All groups share one centre, and each spreads out both ways along 8 directions, with some noise.
In the rows, zero is written as 128.
Known rows, each followed by its group:
[124  95  85 107  98  90 109 124 148 134 142] : k88
[ 24  73 119 151 167 104 159  68 136 122  99] : k532
[150  72 140 184 124 146 143  62  84 160 141] : k125
[150 142 162 156 153 158 122 146 141 125 115] : k532
[122 115 125 117 105 113 163 145 146 113 138] : k88
[ 73 113 131 154 134 119 156 142  75 165  97] : k125
[130 131 145 141 144 118 131 130 131 101  84] : k864
[146 147 173 128 106  84 179 152 112 112 122] : k864
[108 128 110 109 157 128 116  78 105 150 141] : k864
[109 143 168 174 141  97 134 107 116 112 131] : k532
[114 134 110 175  91 103  68 104 147 120 125] : k532
[169 132 123 131 113 138  91 123 191 114 128] : k864
[135 153 111 117  69 103 105 128 126 154 137] : k532
[ 96 184 130 131 131 154 107 135 131 118 100] : k200
[173 124 141 140 113 141 123 153 153 120 138] : k532
[181 169 165 108  95  90 148  77 128 114 131] : k125
[137  69 126 103 144 139 182 114 119 155 108] : k532
[124  71 155 187 168 116 144  79 138 112  75] : k200
[170 128 125 141 115 108 101 107  81 150 159] : k864
[ 92  96  98 111  87 124 174 116 150  86 128] : k200
[161 127 115 140 116 115 119 132  84  78 106] : k125
[194 136 146 131 151  92 116 223 143  60  57] : k200
[131 121 138 165 143 145 104 127 127 148  92] : k88
[153 195 142  75 145 106 114 104 141  99 126] : k125
[141 145 157 131  64  95 162 123 125 155 122] : k125
[150 194 149 192  88 163  67 202 114 153 125] : k200
[117 104 117 163 122 124 106 100 123 138 162] : k864
[142 166 124  89 115  87 140 138 104  73 113] : k125
[127 122 124 122 122 171 136 239 165 141  80] : k200
[119 134 111  79 149 128 124  82 133 145 143] : k200
[126 119  90  83 122 151 132 142 148 115 105] : k200
[147 105 128 158 122 138 123 126 135 105 111] : k125
[ 95 107 167 192 120 111 152  88 151 140 153] : k864
[104  99 136 206  85 109 121 197 158 133  84] : k125
[160  90 131 142  95 102 153 126 145 109 151] : k532
[166 116 108 136 121 113  86 114 102 137 117] : k88
[144 124  89  97 150 103  96  92 144  66 110] : k864
[111 118 125  90 178 129 131  41 155 150 139] : k200
[129 112 183 169 151 114 173 125 136 102 137] : k532
[ 93 158 128  97 152 135 140 156 114 125  93] : k200
[111 156 111 107 135 131  92 131 118 154 120] : k88
[167 194 144  72  79 116 148 155 189  63  94] : k125
[148 127 137 151 123 142 118 144 122 136 110] : k88
[146 142 131 133 114 132 117 148 146 110 125] : k88
[104 131 120  97 159  95 141  92 136  97 112] : k88
[128 142 109 128  90  95 108 183 121 102  89] : k88
[ 99 130 132 157 101 116 134 185 168 100  82] : k88
[152 141 164 139  97 145 145 155 171 168 131] : k864
[150 116 126 173 126 119  94 126 113 104 116] : k864
[ 81 121 159 136 151 133 156 104 177 166 151] : k200
[ 68 166  99 106 109 139 101 132 149 156  69] : k532
[152  75 121 107 103 107 166 110 137 150 158] : k864
[147  68  98 172 140  93 119 117  48  63 136] : k125
[100 166 161 106 113  94 171  96 197  66 219] : k88
[145 160 134 164  95 120  79 123 129 141  82] : k532

New rows. What belongs after each?
[123 148 121 129 161  81  81 130 118 123 149] : k125
[ 72 122 127  94 191 168 150 119 185 119 114] : k125
[120 146 172 168 107 108 149 134 117 136 146] : k864
[161 109 133 153 108 124 126  88  94 153 157] : k125
[121 155 151 119 122 128 138 113 138 160 123] : k125
[114 186 110 108 120 119  78 128 116 128  96] : k532
[136 110 122 119 169 151 133  85 123  94 126] : k125
[ 92 127 104  97 142  89 141 108 121  88 132] : k532
[140 153 146 117 122  94 135 104 125 134 136] : k125
[115  78  95 159 113 111 111  94 133 109 166] : k864
[104 154 210 191 117  75 177 128 142  97 146] : k532
[ 67 121 126 122 194  92 130 116 102 123 125] : k125
[ 90 127  93 135  99 131 106 148 143 105 176] : k864
[ 98 203 139 101 133  85 116 183 141 111  80] : k125
[109 134 112 128 164 144  90  91 151 111 103] : k864
[139 110 173 171  75  56 193 145 125  88 163] : k864
[122 137 134 127 119 117 132 125 125 128  93] : k532
[104 100  95 106 134 114 107  97 162 142 121] : k88
[131 185 151 111 143 149 143 166  79 127 112] : k88
[142 164 145 119 127  84 128 111  96 117 121] : k125
[113 159 184 102 156 129 181 117 157 153  80] : k864
[107 121 167 223 108 116 121 112 101 145 163] : k864
[135 139 133 104 153 137 127 126 149 119  80] : k864
[153 165 131 171 104 125  53 111 113 157 151] : k532
[152 116 137 134 111 116 145 150 133 125 117] : k864
[128 117 149 175 173 168 101 141 168  97  91] : k532
[166 148 137 118 118 127 108 121 159 122 118] : k864
[129 122 149 120 170 125 157 110  92 132 149] : k532
[161 133 110  93 189 132  79  58 116 134  75] : k864
[126 150 160 121 115 124 148 122 167 144 140] : k864
[137  84 100  64 175 171 157 154 148 107  82] : k532
[114 187 135 156 100  83  85 117 114 115 121] : k532
[119 143 134 108 146 138 134 134 126 134 132] : k532
[100  98 136 161 130 102 150 103 123 122 141] : k864
[176 119 127 111  70 117 142 124 104 187 107] : k532
[124 110 123  99 182 167 110  60 200 153  75] : k864
[139 108 129 168 192 149  68  62 129 130  65] : k864
[117 125 135 127 169 132 109  90 138 161 161] : k125
[ 99 116 121 132 176 135 100 120 143 128 139] : k125
[109 133 137 131  64  86 167 157 180  91 103] : k532
[110  41  91 133  82  62 182  96 100 112 217] : k864
[157 153 182 145 143 161 142 135  97 192 112] : k532
[127  70 131 128 151 124 161  90 131 157  99] : k864
[127 134 105 104 110 112 123 126 126 127 136] : k532
[143  54  77 178 139 135  67  95 134  97 119] : k864
[112 182 194 121 147 130 165 124 127 182 107] : k864
[111 104 119 125 128 138 152 143 156  99 114] : k125
[117 159 135 110 167 146 113 115 137 136 117] : k125
[ 96 161 147 113 159 143 130 110 163 131 100] : k864
[116  93 142 171 195 191 113 133 174 116 101] : k532
[ 90  53 121  98 193 124 197 104 133  95 138] : k532
[103 133 147 140 132 126 144 110 131 153 136] : k864
[116  79  65 142 110 137  91 141 140 101 156] : k864
[166 113 133 143  91  76 125 104 129 132 181] : k125
[154 190 167 122 151  90 113  82  96 122 116] : k864
[101 159 142 163 125 122  99 127 155 119 163] : k532
[ 84 136 104 106 122 149 124 152 152 126 143] : k864
[ 99 120 130 159  85  98 165 135  88  92 125] : k200
[141 117 134 175 107 124  97 108 163 116 148] : k864
[104 196 161 131 134 152 115 136 113 180  84] : k532
[107 127 108  85 147 131 140 130 115 136 118] : k864
[175  77  94 144  85 137  97 121 185 125 157] : k864
[160 153 148 159  94 110 101 149 154 113 159] : k200
[ 66 174 112  58 130 122 145 111 141 140 177] : k864
[167 131  97 132 110 159  78 153 129 127 146] : k125
[ 95 171 181 173 136 130 107 113 119 237 102] : k125
[119 150 140 113 133 148 115 100 182 159 135] : k864
[134 169 123  75 193 131 113 130  83 126  71] : k200
[158 104 135 211  77 148  96 136  77 189 120] : k125
[ 87  63 126 138 130 117 172  97 183 118 130] : k864
[ 67 130 103 110 107  83 139 105 137 118 129] : k532
[107 183  87  62 143 169  86 145 119 158 104] : k532
[165 203 171 112  65 102 115 142 204 160 129] : k125
[127 172 154 113 107  98 141 114 127 139 172] : k864
[138 124  91  97 110 116 105 117 164 100 163] : k864
[101 186 159 108 127 119 160 142 104 124  52] : k125
[127 151 135 163  94 129  89  49 158 125 181] : k200
[125 145 108 110 134 131  95 115 151 107 129] : k864
[138 139 122  91 145 122 123 118 141 127 130] : k200
[158 157 122 165  77  98  96 167  50 130  99] : k125
[153 125 103 121 103 114 104 143 122 103 151] : k864
[ 86  61 127 135 135 166 204  81  93 161 131] : k125
